The rows come from 5 hidden closed curves, with some noise, and rows from the same curve form a group. Each curve winds through 8 dimensions. The rows are also pushed far along 5 directions, which tell nothing about the answers.
Known rows, each followed by its group:
24	-3	-22	29	1	-8	0	-21	17	21	-5	5	3	6	15	-27	31	-16
(4)
-1	-2	44	15	23	-34	-10	33	20	-28	2	-25	15	-32	-7	-5	3	-73
(1)
11	19	-5	-7	37	18	15	-4	4	4	2	4	22	4	3	6	-4	-37
(0)
2	-15	-7	18	5	18	-11	-8	17	-3	20	20	-2	-9	23	-12	6	11
(3)
21	-4	22	56	6	-36	-29	3	29	-3	-43	-60	-19	-42	10	-30	32	-57
(3)
21	-14	24	3	35	-11	7	-1	12	-18	-20	16	52	-31	6	3	-3	-32
(2)
41	-46	54	17	17	-20	-11	-20	32	-66	-63	6	32	-51	20	42	-20	19
(3)
20	12	4	25	60	15	-3	-10	11	-6	-37	-1	26	-8	5	7	29	-7
(2)
-6	1	22	-31	-18	3	-5	15	10	-37	24	21	12	11	-5	14	-23	7
(4)
-4	-8	8	-37	-1	4	25	-34	-18	25	26	68	35	-25	14	0	-26	0
(3)
-1	11	18	-9	32	-7	7	10	-10	10	-26	-8	13	24	-10	18	-10	0
(0)
6	3	-6	-16	-12	-25	9	6	-4	6	16	9	17	13	-5	-7	9	-39
(4)
-4	16	-33	-8	-32	1	-25	27	-1	12	9	-21	-54	46	-17	1	4	28
(3)
14	-15	4	-18	4	1	9	-32	7	10	20	64	28	-5	11	-9	-3	14
(3)
-8	-15	23	15	6	-14	-6	-7	-15	-14	-17	-9	4	-16	22	4	-1	-19
(3)
14	1	-8	20	62	15	25	-42	-19	62	-22	29	28	27	27	-27	10	15
(0)
33	-42	15	38	38	-14	6	-42	18	19	-16	31	20	-25	33	-27	-2	-5
(0)
-14	26	-12	-19	5	46	11	-1	-9	-13	-15	2	-10	46	-7	54	-10	67
(1)
-8	9	-31	-17	-39	37	9	-15	8	5	29	29	-12	31	0	-5	-11	51
(0)
-13	14	-2	6	16	8	10	24	-7	-1	4	-23	-10	14	-15	7	-9	-8
(1)
-4	-25	21	-44	-16	11	11	8	-28	-31	-10	32	49	-33	3	30	-45	51
(0)
12	-16	15	-16	-9	43	-14	-42	-7	-46	-39	41	30	-6	38	51	-5	100
(2)
21	-11	13	18	7	-15	-11	7	32	-6	-7	-12	4	-25	3	-20	-6	-30
(2)
-13	-3	18	6	-14	-23	-4	8	-5	8	7	-4	-14	15	7	-9	2	-15
(1)
-4	9	-34	-17	-40	6	-13	11	-19	-13	21	-7	-21	11	-11	-1	18	21
(1)
-2	-14	-18	-1	16	1	0	4	-10	18	38	28	-11	-5	3	-15	-9	-5
(2)
8	-2	-3	52	3	4	-16	-28	21	37	3	13	-32	-18	21	-57	34	10
(0)
-20	-4	5	-7	-10	7	7	2	-17	-1	-3	-8	2	-11	-6	4	-12	20
(4)
12	-15	32	22	-1	5	-11	-2	46	-52	-42	-27	1	-3	9	38	-17	18
(3)
1	4	6	-12	-1	-10	10	0	-1	3	6	11	35	-13	-4	-16	10	-35
(2)
5	-16	4	-19	-57	-23	-11	6	-14	-34	9	-9	-21	-6	2	4	-19	-2
(1)
5	-22	-1	19	14	9	-9	-20	1	4	20	33	-3	-35	22	-21	9	14
(4)
-3	18	-10	7	37	20	5	5	13	-6	-14	-11	1	9	-21	33	20	13
(3)
-7	23	45	-12	81	30	41	-21	-20	1	-41	6	57	-5	-7	27	-23	5
(2)
20	17	0	20	69	31	23	-49	3	45	-45	24	11	15	11	6	5	40
(3)
-7	-9	5	14	-22	-10	-5	-23	-8	27	-7	-1	-6	-4	15	-34	17	16
(4)
-1	18	-11	6	-10	1	-11	-6	21	19	28	-1	-33	9	-2	-20	11	-23
(2)
12	1	4	4	0	6	-15	10	26	-12	7	0	-2	-7	3	-12	-6	-10
(2)
-1	5	6	21	24	-29	-11	17	3	17	20	-12	-13	-19	-6	-27	29	-63
(1)
-10	29	-27	10	18	10	7	-5	-2	48	-2	-21	-40	24	-20	2	14	-2
(4)
-12	-7	19	7	2	-29	3	-5	-20	8	5	-16	5	-44	1	-18	12	-52
(2)
27	-10	14	31	69	-11	20	-39	4	31	2	24	36	-42	34	-34	5	-81
(0)
16	-34	21	-22	-21	-5	0	-23	-5	-57	-12	21	41	-49	15	31	-15	11
(1)
-7	8	13	-3	-41	8	-17	6	21	-25	6	1	-4	17	16	1	3	12
(1)
1	13	-25	-23	8	26	13	3	-24	14	9	9	-13	11	-14	11	-22	37
(1)
1	25	19	-16	24	1	23	-1	-17	13	-21	-19	27	0	-16	-8	-13	-24
(1)
-9	22	-7	3	-5	11	-10	14	9	4	10	-7	3	8	-4	-12	31	-6
(1)
-10	0	5	-17	-14	14	-12	7	11	-30	12	10	9	25	3	19	3	23
(3)
-1	23	-8	0	50	3	7	-15	-14	27	-13	14	6	7	-2	15	27	-24
(2)
-5	24	-17	-9	22	11	-3	7	-14	12	18	8	-7	-2	-7	1	18	-21
(0)
-20	-2	-12	-6	-52	-4	-15	4	-9	10	40	22	-37	24	19	-10	5	16
(1)
-9	3	-8	-11	-2	9	20	-1	-7	33	14	10	-3	14	-5	-13	-26	8
(4)
1	8	-30	-53	-21	33	19	-21	-12	25	23	59	21	13	-14	5	-15	68
(0)
-4	-13	2	24	-24	-5	-15	-1	17	-13	-10	-14	6	-19	16	-4	27	2
(1)
-10	2	-19	-13	-3	23	6	-14	-24	36	59	57	5	6	26	-50	-10	-7
(3)
7	-23	33	-12	17	-27	30	-8	-10	10	2	15	54	-37	9	-21	-39	-59
(0)
-10	34	-17	-17	-19	30	-9	-9	0	10	-7	10	-20	24	-7	16	17	49
(0)
-6	39	-19	-37	3	23	13	34	-2	-17	4	-24	20	27	-35	23	-9	-16
(0)
-10	-11	-13	10	-11	-5	-9	-1	-10	6	20	-6	-31	-3	-5	-7	16	14
(2)
-10	0	16	-8	-36	-4	-13	17	12	-7	33	17	-8	-17	5	-32	-16	-11
(0)
4	15	-18	-4	30	11	13	7	-18	-9	-28	-11	17	6	-17	39	16	14
(4)
8	-6	6	53	9	0	-20	13	30	-29	-27	-68	-43	-29	-6	8	12	-3
(2)
-30	18	12	-33	-6	-27	15	60	-10	6	28	-39	-23	19	-48	11	-48	-50
(4)
19	-30	17	27	11	3	-4	-31	-10	-23	-15	25	19	-53	47	4	7	8
(4)
-11	-1	33	-12	-11	-28	-4	18	3	-33	25	-12	13	-34	-7	-5	-6	-74
(2)
-3	-5	-16	12	21	2	-5	11	-8	5	8	-13	-28	2	-11	6	5	15
(2)
-1	22	-15	12	-5	6	-18	18	10	7	21	-19	-31	-3	-6	-21	18	-22
(4)
11	-51	29	10	-28	-20	9	-35	20	-23	-14	28	47	-43	31	-5	-11	6
(3)
1	-28	-3	29	-1	10	4	-68	-14	29	-7	41	7	-37	44	-24	23	34
(4)
24	-16	-19	46	-6	-10	-21	2	26	-23	-34	-35	-24	22	4	9	37	29
(4)
17	-11	7	30	-5	-27	-14	-3	32	17	1	-13	-36	-6	6	-27	-4	-35
(3)
0	-32	-2	33	-39	-43	-31	27	17	-19	40	-16	-41	-12	9	-32	14	-38
(1)
-16	38	51	-45	64	-4	29	0	-19	32	22	45	38	-24	-14	0	-31	-71
(0)
8	-18	12	1	-6	-4	-4	-20	2	0	-13	17	35	-37	19	-13	11	3
(3)
-28	40	-31	-8	-46	-9	-3	28	-7	15	32	-37	-58	60	-23	1	18	-26
(4)

New rows, each followed by its group:
-9	7	-4	-10	-4	-7	-8	1	-29	0	-8	-2	-5	6	0	9	13	1
(3)
-3	10	2	-24	-17	-16	-15	32	20	-30	8	-19	-9	-4	-34	33	4	-21
(3)
-11	15	-1	-1	9	16	-3	-16	-26	0	-9	-2	8	-9	7	4	28	8
(2)
25	-4	-18	16	34	-4	9	-17	-6	29	-10	19	4	-8	-7	-21	18	7
(3)
1	7	-32	-15	-39	0	1	-3	11	10	13	15	1	23	-7	-1	17	6
(2)
-3	-25	13	-3	-48	-21	-20	32	21	-44	41	4	-2	-10	7	-15	-10	-23
(1)
14	-8	-38	5	-42	51	-5	-57	14	16	-1	55	-4	21	31	-15	18	116
(0)
-15	15	-5	-49	-14	-6	20	33	1	-6	46	6	3	48	-35	13	-41	-29
(0)
-1	-4	-19	-24	-31	12	-1	9	-16	-14	44	26	2	-4	2	-18	-12	9
(1)
17	13	-17	-7	0	-1	-2	3	10	10	-7	5	0	14	-20	-12	16	12
(3)
-11	-9	31	0	-19	-17	-10	11	-2	-27	-9	-4	-8	3	14	22	-8	5
(1)
13	-51	40	72	8	-50	-25	-3	21	-31	-39	-37	0	-67	36	-5	29	-40
(1)
13	-30	-20	14	-3	-29	7	-23	-1	42	47	48	4	-2	19	-55	17	-31
(4)
-10	-7	5	-22	-28	-12	-6	33	-1	-29	20	-12	-27	-8	-13	29	-38	-7
(1)
1	-18	27	-2	3	-11	9	-20	-8	20	-12	17	16	-12	15	-12	-23	11
(4)
15	11	-19	35	31	6	18	-30	-2	70	2	-4	-1	-11	10	-72	18	-29
(1)
-12	62	-20	-12	55	24	20	3	-19	31	-7	-16	4	51	-24	16	27	-29
(0)
32	-29	15	26	51	-14	18	-27	19	13	-13	14	27	-21	21	-13	-18	-36
(0)
6	34	-33	-6	8	12	10	5	4	33	15	-13	5	22	-18	-29	20	-32
(0)
-20	2	14	-22	-33	-10	-6	32	10	-33	6	-21	14	-9	-15	25	-5	-17
(1)
-1	8	-13	13	-27	4	-18	-9	-7	8	-18	-19	-33	9	16	-2	10	18
(3)
4	2	-29	-9	0	28	4	-8	6	-12	-5	3	-5	32	-15	31	3	57
(1)
-2	44	7	2	71	20	13	23	-8	0	-17	-24	6	5	-23	29	6	-26
(4)
-4	-25	-9	7	-25	-9	-9	23	11	-29	19	-13	-24	19	-8	12	-10	17
(1)
1	-11	5	-11	0	-1	-3	1	-11	17	8	28	6	5	14	-12	-19	16
(0)
25	-59	31	-1	-22	-39	0	-2	23	-41	-1	-1	25	-56	9	-3	-43	-27
(1)
-9	18	23	25	37	-1	6	-9	2	29	-16	-5	-3	2	12	-5	17	-21
(1)
0	-20	28	34	0	-27	-13	-5	4	-4	-6	-4	-22	-22	28	-2	7	-21
(1)
0	15	-11	29	53	15	8	-26	-17	56	-6	15	-21	5	15	-9	23	11
(1)
6	2	-19	-4	-6	18	-2	-5	1	13	24	18	-17	-4	6	-9	-12	12
(1)
-3	-9	-7	-24	-37	-11	-15	35	11	-44	3	-31	-14	-9	-26	42	-14	7
(1)
-1	-28	37	-45	-34	-14	4	10	11	-50	11	32	22	-42	-13	35	-56	15
(0)
-35	15	26	-39	14	-4	17	20	-22	3	40	15	17	19	-7	5	-32	-49
(3)
8	25	-5	-13	60	34	22	-18	-8	21	-42	11	18	3	-31	38	2	60
(0)
-18	33	5	-11	-4	14	2	9	9	20	21	4	-5	19	-2	-8	3	-19
(1)
-19	10	11	-3	3	16	2	6	10	-18	1	-8	3	29	-2	21	-4	9
(3)
-3	-6	-32	40	-12	-30	-15	6	9	40	12	-37	-47	-6	-7	-30	42	-33
(1)
1	21	-18	2	-9	12	-6	-17	3	11	13	3	-34	25	4	-3	17	7
(1)
2	-20	11	2	-1	-22	7	3	-10	-1	-10	-10	0	4	-3	4	-16	7
(1)
12	-3	-4	7	4	1	-12	20	10	-10	-4	-12	-16	3	-5	-4	-15	7
(3)
-5	2	11	1	-2	34	-11	0	16	-40	-57	-27	26	25	2	48	12	79
(3)
5	-12	-33	29	-16	-16	-18	-5	7	25	18	-12	-37	-13	3	-25	37	-9
(1)
13	-19	17	-2	-38	-5	-9	-8	9	-34	16	27	13	-8	35	-9	-7	-2
(4)
0	-23	0	30	26	-3	10	-12	-6	15	1	15	7	4	17	-13	10	16
(1)
11	-1	25	24	-10	4	-29	5	28	-46	-32	-24	-16	-3	16	24	10	18
(1)
6	-47	19	20	-55	-26	-27	4	25	-43	31	18	8	-43	36	-31	2	-20
(1)
6	17	-7	28	33	11	11	-24	24	29	-16	-3	-10	24	-4	-4	26	6
(3)
-10	-26	-26	-23	-56	-9	1	9	-29	1	74	40	-15	-7	11	-36	-20	-4
(1)
13	2	12	25	10	17	-13	-19	21	-8	-16	6	-2	-13	26	2	12	15
(1)
20	-27	-1	52	-33	2	-32	-13	43	-38	-41	-35	0	-35	29	0	38	26
(1)
-27	-24	-4	-10	-51	-1	-4	8	-2	-13	16	-4	2	16	9	10	-9	28
(3)
0	3	-8	29	-12	-8	-12	-21	4	33	-9	-12	-44	16	16	-16	20	13
(4)
24	-28	-3	23	3	10	-4	-28	9	1	-1	19	-2	-38	31	-17	-10	18
(1)
3	-7	5	-11	-20	-6	-33	15	0	-22	5	0	-12	-14	15	4	-8	-10
(2)
-23	30	-25	-13	-27	-11	-1	4	-25	43	44	3	-37	27	-3	-23	25	-33
(4)
24	-13	-26	40	18	20	-22	-10	17	-6	-19	2	-10	1	22	-6	30	27
(2)
18	-12	16	39	32	-10	3	-9	25	3	10	-5	-7	-30	14	-30	-5	-50
(1)
-17	-4	-8	-28	-10	8	3	-8	-25	-4	28	40	23	17	7	4	13	17
(3)
-8	-20	-10	7	-50	-2	0	-15	17	-2	5	2	7	9	11	-11	12	26
(3)
-4	12	6	-14	-26	5	-14	13	23	-26	6	-15	-17	27	-13	11	-4	15
(2)
-9	24	2	0	7	-6	-2	23	18	7	3	-32	5	-6	-23	-2	21	-44
(1)
8	22	-7	32	54	-31	4	25	0	45	2	-58	-50	-9	-35	-26	4	-77
(1)
-27	13	-11	-52	-48	26	6	-25	-22	15	31	50	7	23	4	4	-5	51
(4)
-4	22	7	-30	6	1	26	-12	-3	10	-8	1	22	16	-15	19	-15	-21
(0)
-10	-4	28	-24	-19	-45	-22	38	-15	-40	1	-27	-6	-18	-15	20	-8	-53
(3)
11	-46	-10	-1	-73	-6	-23	11	10	-52	13	-8	-30	-27	17	13	-38	36
(1)
1	8	-6	-37	9	16	24	-21	-15	15	43	60	43	-4	20	-12	-17	-38
(0)
-10	10	0	-24	17	-11	2	-7	-43	28	16	32	13	1	2	-15	14	-23
(3)
-2	-16	5	-26	-6	-11	12	-16	-28	-14	5	23	25	-28	2	17	-5	-3
(1)
-6	10	-33	-8	-26	-18	-8	42	9	4	8	-59	-48	31	-48	14	-2	-7
(1)
-4	2	5	-7	-34	-14	-16	15	2	-5	4	-18	-4	7	3	-20	0	-20
(2)
-22	6	32	-36	-19	-22	-13	43	2	-43	19	-25	-17	15	-27	29	-36	-30
(2)
-22	-1	-24	-49	-59	4	1	41	-16	-20	42	6	-15	51	-22	22	-30	39
(4)
2	19	17	-44	7	-3	8	32	2	-14	6	5	17	9	-31	14	-40	-15
(3)
